The first 9 rows are patterns. Each new row is the sum of 2 different patterns, raised or lowered, with some noise. Before adding, each is slid sideways (what falls off one end comes back at the other) and multiplied by a number that may be negative. Names go in the order of the patterns.
Known rows, each followed by the names of its patterns:
3  -9  2  0  3  4  29  3  -9  -5  -7  2  -11  -2  1  6  0  0  2  19  0  -4  17  -5  1  -4  18  -5  -15  0  5  16  -2 | J_267
1  2  -11  -24  -9  -24  -25  7  13  -9  -9  13  0  -8  -29  -17  -7  2  -6  5  -5  0  2  -16  -2  6  29  4  5  1  8  3  -4 | J_294
0  14  4  3  9  6  29  15  -1  -26  -17  2  17  5  5  0  3  2  -8  -3  8  -4  -3  -6  0  18  -18  -6  -3  0  -15  7  5 | J_550
15  -5  6  -7  -1  -2  26  5  0  7  -6  1  -7  -3  0  29  -2  10  -8  8  -9  -2  -1  1  29  -5  9  2  3  3  15  -3  29 | J_922
15  -2  1  -1  6  -10  9  -12  4  29  12  -8  17  -1  -9  17  18  18  11  -2  2  4  0  -6  3  13  -9  5  8  9  14  -1  3 | J_400
-8  -14  3  -3  -29  -7  24  10  1  8  -2  15  3  17  -1  -6  4  -13  -2  -1  -4  1  -1  -24  -9  2  -5  3  -5  -2  13  4  -1 | J_285
24  -1  -9  -13  7  -5  -13  3  -1  1  11  14  -4  6  1  -2  -3  -14  29  15  8  12  -2  -1  3  -3  -29  -3  1  -6  -17  -4  -4 | J_719
-12  6  -5  -6  -2  -14  -15  23  2  -18  -1  -7  -2  11  -29  -10  -1  4  -1  13  -3  -24  -25  29  -6  -2  1  -17  6  11  0  29  -11 | J_666
-27  5  -4  23  29  14  0  -2  4  -29  20  1  -24  -22  -5  1  -3  -9  -2  5  15  -12  7  -11  1  16  -5  1  5  0  -9  16  23 | J_501

New rows. What belongs after each?
-37  -15  -14  -23  -36  -17  -35  -45  -18  -23  -31  -25  -23  -34  -16  -34  -24  -34  -25  -24  -29  -32  -44  -24  -41  -51  -37  -35  -45  -33  -57  -40  -24 | J_294 J_922
-21  -19  -34  -41  -23  -20  -30  -22  -42  6  -6  -30  -14  -21  2  -16  -21  -52  -20  -21  -33  -40  -27  -37  -19  -33  -51  -59  -11  -18  -44  -28  -14 | J_294 J_719
-6  -20  -2  -16  5  -1  -63  -35  -10  -36  -7  -1  -30  -25  0  -17  -9  -7  2  -7  -2  -33  -21  6  -2  -25  -13  -12  -12  -11  -25  -17  -24 | J_400 J_719
-3  0  -7  1  12  6  11  -5  -2  -10  -5  6  2  9  -11  15  -11  2  21  11  -8  11  -15  -10  16  3  20  7  -1  -11  7  10  -7 | J_267 J_400
-9  12  2  -11  1  -8  3  -9  -6  -2  35  -6  2  4  -2  -9  -8  11  -8  7  -7  8  11  -3  2  0  -4  19  9  -4  25  -6  -11 | J_267 J_922
31  12  39  43  24  16  16  31  25  33  43  42  33  30  37  9  21  31  26  40  16  19  53  39  35  19  27  25  24  41  40  5  20 | J_400 J_666
3  18  -6  13  0  16  -8  -13  11  -12  -9  0  31  11  -4  -14  -8  9  -24  16  4  -12  -18  -13  13  -3  -13  -7  -7  15  -10  -4  -3 | J_400 J_501
8  4  20  12  -9  -8  -9  -5  -9  -1  -7  9  1  3  1  28  -3  8  16  -22  -5  4  6  -2  -5  -10  -6  3  -7  6  -7  2  2 | J_267 J_400
2  16  2  10  -9  -9  -5  0  -1  5  24  -4  -5  -29  -9  -10  -17  15  7  7  7  -7  6  22  3  -5  18  -9  -18  -9  3  -18  18 | J_294 J_719
10  -3  -5  -15  18  14  1  20  1  -8  40  17  -10  -12  2  -3  13  10  -6  56  1  8  19  27  -1  9  30  38  -18  8  -3  15  17 | J_666 J_501
-2  -20  -12  -18  -6  -21  -10  16  -11  5  -14  -9  0  -1  -16  9  3  -24  0  -29  -9  8  17  -16  1  -9  -27  3  -5  -2  -4  9  -15 | J_922 J_400
13  22  17  15  -2  3  17  8  -2  0  5  -4  5  -8  7  31  10  6  22  0  16  5  20  -8  7  -5  -2  29  14  -7  20  1  -21 | J_400 J_285
-2  -7  12  4  -8  -16  -14  -28  6  14  2  -1  -7  17  16  -27  -26  -8  5  6  15  8  -20  -15  35  -14  4  12  15  15  22  7  38 | J_294 J_666
11  30  37  19  17  33  34  30  29  33  22  17  10  25  21  37  24  47  4  14  21  -3  34  21  23  28  52  19  31  11  33  34  27 | J_922 J_719
21  26  29  19  44  48  24  0  21  19  12  4  5  22  9  14  28  24  28  21  20  15  6  23  37  24  17  26  26  1  9  -1  5 | J_285 J_719
-34  -45  -54  -14  9  -12  -19  -33  -23  -17  -12  -40  -23  -2  -17  -21  -17  -27  3  -15  -36  -10  -16  -28  -20  7  -10  -46  -17  -31  -25  -12  -33 | J_550 J_666
12  37  24  0  19  49  14  27  42  30  46  29  55  27  20  27  16  26  26  10  29  30  -7  25  29  26  17  27  37  42  28  17  21 | J_267 J_285
-10  -23  28  0  32  -16  -16  -15  10  0  1  31  -14  25  24  33  10  6  9  25  6  21  1  12  4  11  4  -14  30  8  0  9  8 | J_922 J_501
0  6  12  -1  16  20  29  -2  -15  33  5  11  -18  -17  4  0  12  10  40  0  5  31  40  10  7  7  21  1  9  -14  21  22  25 | J_400 J_501
-52  -17  -21  -17  -17  0  -6  -18  -15  -33  -21  -27  -26  -39  5  -21  -27  -25  -15  -25  -40  -17  -8  5  -30  -27  -19  -22  -12  -10  -25  3  -11 | J_267 J_922
-12  -10  6  0  -18  -23  -10  -37  -10  -8  -18  -20  -30  -22  -24  -25  -29  -9  -10  -24  -2  -15  -30  -18  -21  -20  -18  -19  -22  -18  2  5  -51 | J_294 J_666
7  -3  27  -12  -9  18  18  12  13  1  10  25  2  -29  4  -4  4  2  -22  4  -11  -3  6  6  -2  -14  23  0  5  -16  -6  -4  0 | J_285 J_501
4  -2  0  -2  0  17  -24  -14  -10  -8  15  -12  -7  1  22  -8  5  8  15  14  6  -16  8  12  32  5  4  -7  -13  4  14  -5  -8 | J_550 J_719
-5  -14  -26  -11  -5  3  -22  -9  19  -10  -15  -11  -27  -24  -7  -30  -20  -10  -2  14  -43  -26  5  -20  -32  -22  -18  -18  15  -23  -18  -24  4 | J_285 J_719
2  -1  28  -2  18  0  -7  9  8  5  27  15  -14  -17  25  4  2  -15  -19  -3  7  8  5  45  -10  2  39  21  11  2  23  11  -3 | J_267 J_501
7  3  2  20  18  -1  16  11  11  7  7  26  30  13  0  1  15  1  10  -3  -5  -2  -6  -10  8  6  27  9  10  0  6  13  -2 | J_400 J_719
16  37  33  30  17  16  16  -28  46  20  -6  -8  20  8  6  5  -1  15  23  -6  15  -21  2  29  29  29  16  0  1  24  31  -16  15 | J_550 J_501
17  38  11  29  28  3  -17  22  4  -5  28  22  27  35  10  -4  24  14  24  13  1  24  8  -1  -29  2  9  -4  0  8  14  16  0 | J_294 J_400
-2  10  0  -4  15  7  -8  -27  -19  -18  -24  -19  6  16  2  15  9  -6  -9  -10  11  3  -9  10  -14  0  3  -16  1  7  7  -2  8 | J_294 J_285
-2  1  2  -7  -10  -25  -4  5  1  -3  -15  -8  -7  -30  -36  -11  -38  -39  -10  -2  -2  -39  -5  -13  -18  -56  -21  -12  -9  -3  -3  -13  -3 | J_294 J_550
2  24  14  -10  -6  35  18  -13  25  -5  19  23  17  14  8  13  -14  36  12  -20  -1  4  6  3  -7  12  15  15  3  19  5  8  35 | J_400 J_501
-15  16  -19  -6  -5  13  -13  -4  2  -11  13  -9  -9  -4  -11  -15  -1  -33  -7  2  -16  -19  -8  -5  -30  -15  -5  -10  3  -7  11  16  5 | J_294 J_922
8  -14  -25  -23  -8  -20  -42  -10  -11  -29  1  -2  -13  -27  -9  0  -15  -29  -5  0  -12  4  -17  -12  -13  -19  -60  -19  -4  -12  -21  -19  -5 | J_267 J_719
-25  -13  -2  -15  7  -17  5  3  -27  -17  -5  -34  -1  1  -46  -26  0  -6  -2  -2  -11  7  4  6  -18  -2  -5  -23  -15  -19  -7  -7  -20 | J_400 J_285
3  -2  -14  15  -3  -1  -5  0  13  -26  -33  -5  -7  -14  4  -5  6  7  8  14  5  10  -14  3  -24  9  6  10  -11  1  -18  -5  9 | J_267 J_719
4  1  8  -11  -20  25  12  9  -21  -20  -14  3  4  -13  22  -17  6  30  18  6  20  8  -8  -5  -3  -18  11  -17  7  -11  -13  8  -3 | J_285 J_501
5  15  -29  -11  -12  11  4  -17  -19  -30  -26  -27  16  -16  -35  -17  -15  -15  -36  -30  -17  -3  -2  -14  -6  -19  -7  -9  -14  -4  19  -5  -13 | J_294 J_501
-2  19  -13  7  -5  4  27  -22  -9  1  -6  -4  17  21  -20  27  -1  23  33  28  4  3  -10  -22  26  14  -25  -16  6  1  1  -6  -7 | J_719 J_501
0  38  -4  8  31  11  6  15  39  36  16  -3  -1  20  8  23  13  9  22  8  12  18  27  1  -19  51  17  20  -2  4  -2  11  17 | J_550 J_501
1  10  22  -1  14  27  22  18  12  16  32  9  -2  25  21  4  18  12  10  38  23  -10  25  7  -6  23  5  16  24  32  30  13  -3 | J_550 J_400
0  -4  29  22  21  12  4  22  -2  3  0  11  9  3  15  14  25  21  9  16  25  24  19  5  -7  -14  17  9  13  37  18  3  25 | J_550 J_400
27  9  2  7  0  12  1  2  -12  3  9  -7  5  27  8  2  -7  -3  13  -13  -3  -1  8  -9  6  -10  17  21  5  6  9  -1  -12 | J_267 J_400
24  23  17  11  12  -12  27  14  9  20  22  -3  -18  2  -10  3  -1  -3  6  -18  -5  19  49  30  25  14  -2  -7  14  12  -4  15  17 | J_294 J_550
-7  5  5  -10  6  4  10  20  2  -9  -4  -15  5  -2  -12  14  1  -3  -25  7  -11  11  -9  -28  -8  8  -16  9  24  -8  2  3  -15 | J_294 J_400
-18  -6  13  -6  2  20  -4  16  7  -5  -2  -1  -27  -6  13  20  -14  -2  0  22  16  -30  -21  -4  -32  6  -10  -12  -17  1  4  2  18 | J_285 J_666
18  21  3  21  13  -6  30  29  26  20  28  7  42  27  39  34  17  28  17  25  46  29  22  -1  -15  15  38  20  29  16  21  34  19 | J_550 J_285
9  10  23  25  30  25  7  -17  -11  -3  47  25  19  17  7  8  3  3  -8  1  5  -3  -8  21  -13  22  2  -1  -18  18  6  -3  21 | J_550 J_719
-38  -18  -7  2  -15  9  -1  -1  12  -11  1  12  30  24  15  2  -11  -8  -1  13  6  -7  -20  -6  -18  -28  5  18  -9  -11  9  -1  6 | J_294 J_550
-8  41  29  9  0  12  18  34  27  5  16  35  23  13  20  17  68  32  26  18  28  13  21  41  42  -11  7  15  2  13  22  23  13 | J_294 J_666
1  16  -8  -24  -6  9  17  18  28  -4  32  32  6  4  7  4  17  -2  0  -17  19  8  13  19  -3  13  11  3  9  34  2  -11  33 | J_285 J_501
-25  -5  -9  -9  -26  10  9  -12  -12  -28  -6  -13  -11  -15  -11  -8  -5  -38  -12  17  -1  -21  -21  -1  -15  -10  -28  -13  -23  -12  -24  -12  1 | J_267 J_285
19  3  2  -5  15  -6  25  12  -14  -5  0  15  11  7  -2  12  14  10  4  40  10  -4  -1  -7  13  -2  -4  10  13  11  4  18  19 | J_267 J_400
14  -1  19  2  6  17  11  19  18  18  -21  6  14  13  29  11  22  37  19  -29  11  5  18  8  14  14  3  14  -9  17  14  13  12 | J_922 J_285
-39  -43  -27  -30  -34  -20  -3  -32  -29  -21  -11  -26  -38  -37  -24  -20  -17  -24  -29  -21  -33  -38  -31  -41  -48  -28  -55  -40  -27  -9  -4  -55  -54 | J_550 J_719
-10  -2  1  -19  -18  22  -2  7  -22  -24  -1  -2  0  20  -10  -7  26  -1  -6  3  3  -7  19  -17  -12  6  5  -8  11  -10  -9  0  4 | J_719 J_666
0  -10  3  -20  -11  -23  -28  6  8  -18  -2  9  3  -8  -9  -17  9  1  -29  -6  7  -15  4  -1  -16  -12  5  -5  7  1  3  4  5 | J_294 J_400
-13  6  4  -19  -3  7  -27  -11  2  -2  -3  11  -5  20  2  18  2  -16  3  -8  21  5  0  3  7  -18  -9  5  -3  -5  -21  -7  -5 | J_294 J_285
1  12  -6  21  7  -3  -21  -26  -10  -13  -22  -1  24  -9  -19  -26  -13  -10  -6  -11  -11  11  -8  -23  -26  -16  -21  -18  -27  -10  -8  -24  -8 | J_294 J_400
-3  -17  -14  28  -10  13  20  -33  11  9  18  52  3  -9  5  0  -24  16  -12  -29  6  0  -12  0  -12  -3  15  -13  -14  7  -1  3  25 | J_666 J_501
19  36  8  10  10  -3  19  11  8  19  24  -5  -3  39  14  19  -18  3  6  17  15  22  35  -5  13  25  32  16  5  12  2  7  10 | J_550 J_501
-17  -9  -15  -8  -28  -20  -6  -5  -20  -17  -21  -26  -19  -37  -19  7  9  -31  0  -20  -26  -2  5  -6  6  -14  -23  -13  -25  -28  -19  9  -26 | J_922 J_400
